The rows of a group lie close to one hidden flat surface of 13 dimensions, which may be shifted away from zero. Surfaces can cross.
(in the rows, 128 means zero)
Known rows, each followed by its group:
[100  90 159  88 114 129 149 137 124 105 101 165 170  82 101 125 119 144
 139 178 141 124] -> J740
[110 122  72 106 117 121 169 199 170 180 103 166 105 143  83 122 132 124
 125 104 120  80] -> J740
[120 144  76 137 103  93 133 150 147 176 168 121 108 130 147 109 126 119
 129 123 116 141] -> J766
[146  89 174 160 151 130 162 110 119 108 150 114 134 151 169 163 119 106
 151 161  80 104] -> J5
[104 191  99  94 109 137  80 141 125 125 118  95 137 151 136 114 122 125
 132 162 152 155] -> J5
[101 144 141 140  99  87 169  74 149 179  80 155 113  77 105 145 160 166
 152 105 164 111] -> J5
[132 126 122 125 114 154  69 126  95 103 103  80 137 121 140 130 139 125
 130 124 194 142] -> J766
[101 103 130 111 103 157 193 120 153 142  50 134 147 186  83 163 125  98
 118 144 128 100] -> J5
[132 123 129 163 122 106 175 125 160 184 102 149 109 156 122 173 117 123
 112 133 106 125] -> J554
[185 112 143 125 134 128 115  82 115 102 115  84 150 173 136 165 117 104
 138 134 155 111] -> J5
[104 166 188 140 150 122 142 127 133 122 148 123 108 131 178 176  80 140
 144 227  79 109] -> J5
[121 124  91  99  96  74 115 151 122 146  86 139 141 101 105 129 182 121
 145 100 153 105] -> J766
[ 79 150 119 120 125 140 141 113 152 146 132 112 172 133 143 127 126 114
 172 165 137 125] -> J740
[170  95 163 165 117 137  88 130  89  96  76 133 125 164 102 133 133 146
 106 122 145 199] -> J554
[107 140 151 150 106 107 129 130 111 144 121 149  67  96 143 134 118 157
  75 146 114 162] -> J740
[112 127 101 122  78 104 140 143 136 145  95  94 143 148 126 152 129 109
 149 156 141 122] -> J5
[136 136 102  48 151  90 103 185 127 109 121 139 150 131 130 140 133 109
 100 133  94  82] -> J740
[163 145  97 130  95 111 177 154 178 167 115 115 111 105 103 162  98 146
 128 129 128 107] -> J740
[161 130 133 140 143 114 147  71 148 187 104 133 121 130 135 166 143 121
 145 112 180  87] -> J5
[ 86  90 108 132  60 106 169 155 131 146  97 144 108  68  92 109 151 155
 146 112 151 117] -> J5
[139 124 114  99 161 151 166 147 167 151 109 128 168 107 122 150 153 121
 155 113 120  73] -> J5
[107  74 165 158 121 128 163 124 123 120 119 125 124 101 139 155 117 140
 154 142 133  92] -> J554
[123 132  94 163 115  92  63 193 119 136 108  72 127 177 167 164 125 119
 127 130 114 159] -> J554
[140 147 108  76 129  98 119 170 138  92 114 107 136 117 115 147 118 145
 114 106  97  87] -> J740
[198 101 123 101 173 168 138 173 141 125 134 166 131 127  91 116 116 134
 113 110 125 111] -> J740
[193 107 113 143 167 111  90 148 123 154 140 138 117 130 138 131 143 131
 139  93 153 119] -> J740
[148 135 111 157 151 143  97 171 136 120 165 106 121 107 134  99 129 165
 179  92 132 130] -> J740
[122 156 124 116 126  91 144  88 137 170 144 162  96 119 128 125 133 126
 125 131 140 102] -> J766
[187 145 131 143 143 105  92 137 117 172 127 133 133 122 164 164 154 101
 149 174 157 141] -> J766
[118 137 117  82 106 152 145 155 136 108  78 128 179 118  87 128 157 115
 140 142 127 128] -> J766
[163  90 122 145 124 172 147 139 117 145 131 161 142  91 118  87 172 123
  82 102 122 211] -> J554
[137  99 132 151 138  91 114 103 106 153 115 133 133 111 166 142 188 117
 100  86 122 151] -> J740
[112 105 142  94 144 192 129 167 128  56 109 103 151 153 103 130  89 134
 128 137 117  92] -> J554
[102 141 107  48 144 170 117 155 114  73 139 131 159 124 114  76 143 111
  88 110  95 124] -> J766
[162 102 139 126 151 144 143 117 138 154  73 148 127 173 106 177 136  98
 134 132 168  70] -> J766
[ 96 109 169 115 165 113 148  94 113 135 122 190 171 122 146 117 187 108
 117 138  78 151] -> J740
[ 82  84 132 164  66  57 183  91 127 147  95 107 144 113 144 161 177 112
 167 117 110 109] -> J5
[103 136 145 153  99  90  93 144  99 115  69 141 103 172 110 137 145 145
 124 128 120 170] -> J766
[109 128  92 117 164 134 150 171 153 158 157 131 164 112 157 108 187 105
 178 103  84  95] -> J5
[160 118 174 155 175 157 125 113 126 124 159 124  91 142 159 162  78 131
 142 167 140  80] -> J766
[169 134 133 103 158 156  73 152  88  78 134 127 164 120 135  94 173 121
 109 108 108 179] -> J766
[152 177 147  97 154 106  93  66 111 121 104 154 120 195 111 132 144 115
 103 117 135 132] -> J766
[113 146 173 106 150 110 102 113 105 104 118 139 104 176 149 165  90 118
  95 187 112 105] -> J554
[ 93 101 157  91 138 148 152 138 105  80  99 152 144 124 122 126 151 115
  78 128  71 123] -> J766
[150 156 133 141 114 151  95  65 106 123 132  94 140 133 149 117 139 120
 101 128 160 201] -> J766
[186  86  95 104 134 141 156 173 148 157  96 150 148 126  91 135 152 115
 132 102 142 102] -> J5
[105 126 163  96 134 100 135  97 111  82 141 138 132  70 136 124 138 153
 123 115 108  96] -> J554
[160  73 165 155 135 175 179 119 131 110 126 107 175 100 149 159 126 116
 114 151  98 157] -> J554
[180  96 129 158 104 109 100 158 112 131  91 128 134 155 109 143 133 131
 145 143 152 175] -> J554
[ 71 135 127 128 114 137 131 127 113 122 137  98 160  95 182 122 169 104
 125 150  97 156] -> J766
[155 117 133 134 154  83 151 163 142 147 138 168 105 153 121 147 123 129
 138 130  77  95] -> J766
[ 82 102 119 130 122 175 178 130 141 149 140 150 128  65 122  86 154 139
 126 100 134 128] -> J740
[147 125 145 153  95 110  99 146 100 113 106 117 119 148 133 137 128 133
 123 163 122 188] -> J5
[190 116 139  80 163 146 164  91 144 111 139 139 153  94 113 142 117 124
  92 104 128  87] -> J554
[109 131 145 144  93  97 105 103 103 148 116 148  57 100 126 127 103 161
  94 140 186 137] -> J554
[190  84 140  95  82 134 182  57 121  99 163 120 120  88  93 111  94 121
 131 136 185  87] -> J5
[153 119 158 167 139 116 134 142 128 150 160 175  86 113 117 114 109 161
 184 154 141 122] -> J554
[ 89 154  88 137 104  81  87 118 125 166 106 122  88 153 128 124 140 133
 117  90 169 124] -> J554
[165 140 125 101 126 106  84 150 114 132  92 144 101 185 111 157  92 119
  74 160 146 137] -> J554
[168 135 153  57 140  81 143  98 126 110 112 146 140 120 132 181 108 109
  63 162 103  88] -> J554
[113 130 115 122 145 128 124 104 133 114 100 115 152 150 113 120 171 130
 138  48 123 109] -> J740
[122 106 138 160 143 159 116 114 108 140 119 147 123 127 138 100 165 131
 105  98 138 182] -> J740
[108 139 128 142 138  93 163 131 150 146 138 132 149 162 144 140 158 108
 187 136  66 104] -> J5
[150 148 101 103 149 125 138 140 160 115  81 126 140 196  74 140 138 132
 133  55 101  88] -> J740

New rows. What belongs after each?
[126 149 153 151 124 112 143  64 127 132 156  77 163 118 200 165 137 103
 126 167  99 160] -> J766
[150 110 134 198 136 146  97  92 114 147 116  97 105 143 152 140 136 136
  97  75 163 175] -> J554
[ 71 161 120  67 137 165 158 125 161 134 155 138 187 109 127 101 110 112
 167 194 126 111] -> J740
[126 142 132 104 124 104 135 101 119 119 116 122 166 151 149 143 157  92
  87 139  78 159] -> J766
[117 131 163 104 140  81 130 106 107  86 104 125 149 111 151 159 162 133
  88 112  60 126] -> J740
[149 112 138 135 137 105 143 107 136 123 135 104 134 144 152 167 114 115
 123 129 105 104] -> J766
[130 171  96 144 164 195 142 119 157 168 150 106 171 189 164 115 160  75
 114 127  80 191] -> J740
[142  97 120 162 167 171 138 167 143 167 114 124 138 171 146 160 146  87
 173 141 136  88] -> J766
[126 160 161 120 163 125 166 166 165 160 139 170 102  95 136 161  92 161
 155 193  95  77] -> J5
[159 140 146 101 176 131 123 118 137 125 144 164  98 163 103 127  91 134
 145 135 149  65] -> J554
[163  91 158 167 105 127 130 135 104  79 146  91 131 146 137 133 110 133
 166 154 107 149] -> J5
[132 161 118 102 180 165 103 120 122 107 158 129 160 151 138  86 169 107
 143  95 105 130] -> J766
[ 68 102 108 150 107  96 133 149 139 156  71 143 150 157 105 127 175 126
 172  95 129 129] -> J740
[100  97  90 128  97 117 112 189 110 159 101 115 127 124 166 146 149  94
  52 140 112 170] -> J554
[185 140 142 146 144  74 151 113 142 158 161 170 105 120 125 134 129 143
 142 125  97 129] -> J766
[117 100 128 146 134 174 159 162 139 146 112 132 152  49 132 115 176 153
 141 101 125 149] -> J5
[138 106 121 142 131 132 195 148 169 148 149 115 168  92 139 152 128 121
 162 139  87 108] -> J554
[112 112 134 162 132 161  82 171 101 116 111  88 130 141 166 136 139 130
 131 141 131 164] -> J5
[145 175  79  98 163 142 124 143 139 135 173 117 118 108 151  92 171 119
  81  54  77 129] -> J740
[111 179 147 125 146 114 128  84 131 105 181 123 107 187 134 105 106 124
 194 147 103  90] -> J5
[139 177 138 139 107 165 148 101 150 169 117 139 110 119 107 123 103 151
 132 175 169 170] -> J5
[108  77 113 154 113 159 170 154 145 159 147  93 123 116 160 144 114 102
 165 153 145  79] -> J5
[ 55 152 106 121 141  89 100 126 120 128 109  88 122 169 179 155 163 105
 109  88  91  86] -> J740
[124 146 143 146 140 182 125 123 144 101  91  72 183 154 129 151 133 140
 168 128 124 149] -> J5
[172  90 133 126 128 138 175  94 145 122 101  95 172 175 132 183 114  87
  91 130 101 126] -> J766
[116 101 142 139 109 121 126 133 111 138  88 170 136 118 101 113 156 144
 117 127 137 180] -> J740
[153 187 147 115 137 131 130 138 138 142 109 171 139 162 102 134 133 120
 140 190 100 168] -> J766
[113  69 107 118 123 113 132 188 115 119  86 125 143 160 132 146 157  96
  91 104  85 117] -> J766
[ 90 117  91 105 125 145 159 147 147 142 152 111 144 130 141 110 145  96
 168 126 120  75] -> J5
[ 85 123 133  89 112 161 180 109 135  99 103 126 168 137 107 116 147 108
 124 132  98 117] -> J5
[ 54 124 166 154 112 174 210 112 146 146 121 166 100 110 112 111 120 146
 142 160 102 124] -> J5
[131 107 141 104 129 134 138 113 120 122  83 171  82 157  72 130 109 139
  94 103 167  78] -> J766
[115 131 130 125 130 100 172 119 151 187 157 162  77  88 152 152  98 125
 101 161 131  79] -> J554
[172 117  87 159  98 158 148 127 148 194 101 123 159 135 113 123 170  95
 137 121 165 191] -> J766
[ 93 131 112 119 106 156 107 140 115 115  96  90 149 166 136 123 142 106
 124 137 136 153] -> J5
[207 105 103 102 119 148 112 109 117 145 122 107 159 107 138 138 137  93
  70 130 180 166] -> J554
[ 89 143 136 129 129  86 101 148 112 144  95 153  73 197 133 156 110 117
 108 163 120 102] -> J766
[ 73 192 101 128 100 173 157 106 158 151 121 138 120 133  86  71 139 149
 131 105 132 176] -> J740
[148  92 119 124 117 121 161 113 123 164 128 178  78 167  97 113 130 102
 118 123 155  94] -> J5
[152 161 138 118 133 115  96 125 126 114  94 124 131 206 111 156 100 122
 118 159 124 146] -> J554
[155 168 100 111 114 158 176 162 175 123 144 102 156 100 113 128 110 142
 126 134  75 150] -> J740
[132 124 155 118 142  86 118 113 129 128 101 151 132 150 117 160 114 141
 150 150 140  94] -> J740
[152 135 113 133 109 130 107 174 135 109 133 114 143 119  98 102 116 159
 183 131 140 151] -> J554
[141 104 175 164 170 165 123 127  95 127 164 173  73 111 153  97 136 145
 113 134 118 146] -> J5
[ 91 111 135 138  82 120 162 109 125 140 108 122 111  56 132 136 137 152
  96 119 140 138] -> J740
[ 85 111 110 112  92  90 147 146 128 128  83 160  99 153  77 113 136 140
 103  87 113 111] -> J766
[192 160 123  92 154 130  56 146 108  81 168 100 146  95 144 105 119 154
 123 125 138 155] -> J740
[168 119 109 142 135 138 167  63 156 179 140 101 167  97 156 149 161  99
 124  96 151 130] -> J740
[143  93 141 129 110 112 189 131 148 142  58 154 153 133  86 162 158 129
 132 116 108 121] -> J5
[167 151 120 159  88  75 155 123 159 140 155  92 141 155 125 151 100 129
 223 173 115 120] -> J5
[111 103 135 168  67 134 170 171 139 145  74 122 130 116 108 152 123 148
 142 171 119 171] -> J5
[142 152 145 121 175  66  98 107 120 115 108 129 148 221 149 175 158  95
 137 117  70  99] -> J766
[ 75 151 120  94 109 151 141 165 145 108 129  97 162 111 139 131 100 130
 135 183  99 128] -> J740
[127 102 126 163 160 118 132 138 148 174 106 160 124 184 112 141 139 122
 177 110 142  94] -> J740
[ 69 155 164 122 137 133 167  99 133 169 136 161  93 109 169 148 118 119
 102 200 107 111] -> J5
[157 104 164 136 158 170  91  91  82 110 121 101 127 158 190 163 123  86
  53 161 142 156] -> J766
[141  60 141 152 102 166 111 137  85  90 134  84 104 140 144 125 100 115
 123 144 165 128] -> J5
[ 85 105 140 140 140 133  78 133  89 116 146 106  74 120 178 123 120 133
 130 127 169  81] -> J5
[130 123 152  93 169 146  70 150  78  79 181 129 116  97 178 101 119 126
 102 159 123 122] -> J554
[133 156 164 114 140 161 137 104 114  72 140 138 138 176 106  98 120 128
 136 150  80 159] -> J5
[136 130 129 169  82 143 146 119 133 101 138 113 116 187  74  88 105 144
 205 129 132 153] -> J5
[147  88  63 117  95  90 152 201 145 165 135 102 168 135 150 145 156  72
 162 148 101 108] -> J5
[105  81 140 144 115 107 156 200 122 103  98 138 129 152 127 151 129 126
 104 139  39 144] -> J766
[ 86 134 118  94 116  76 111 111 103  99 115  94 166 144 171 143 167  93
  88 116  75 136] -> J766
[163  96 142 188 105 147 133 118 125 166 101 121  78 170 129 169  80 125
  98 162 174 157] -> J766
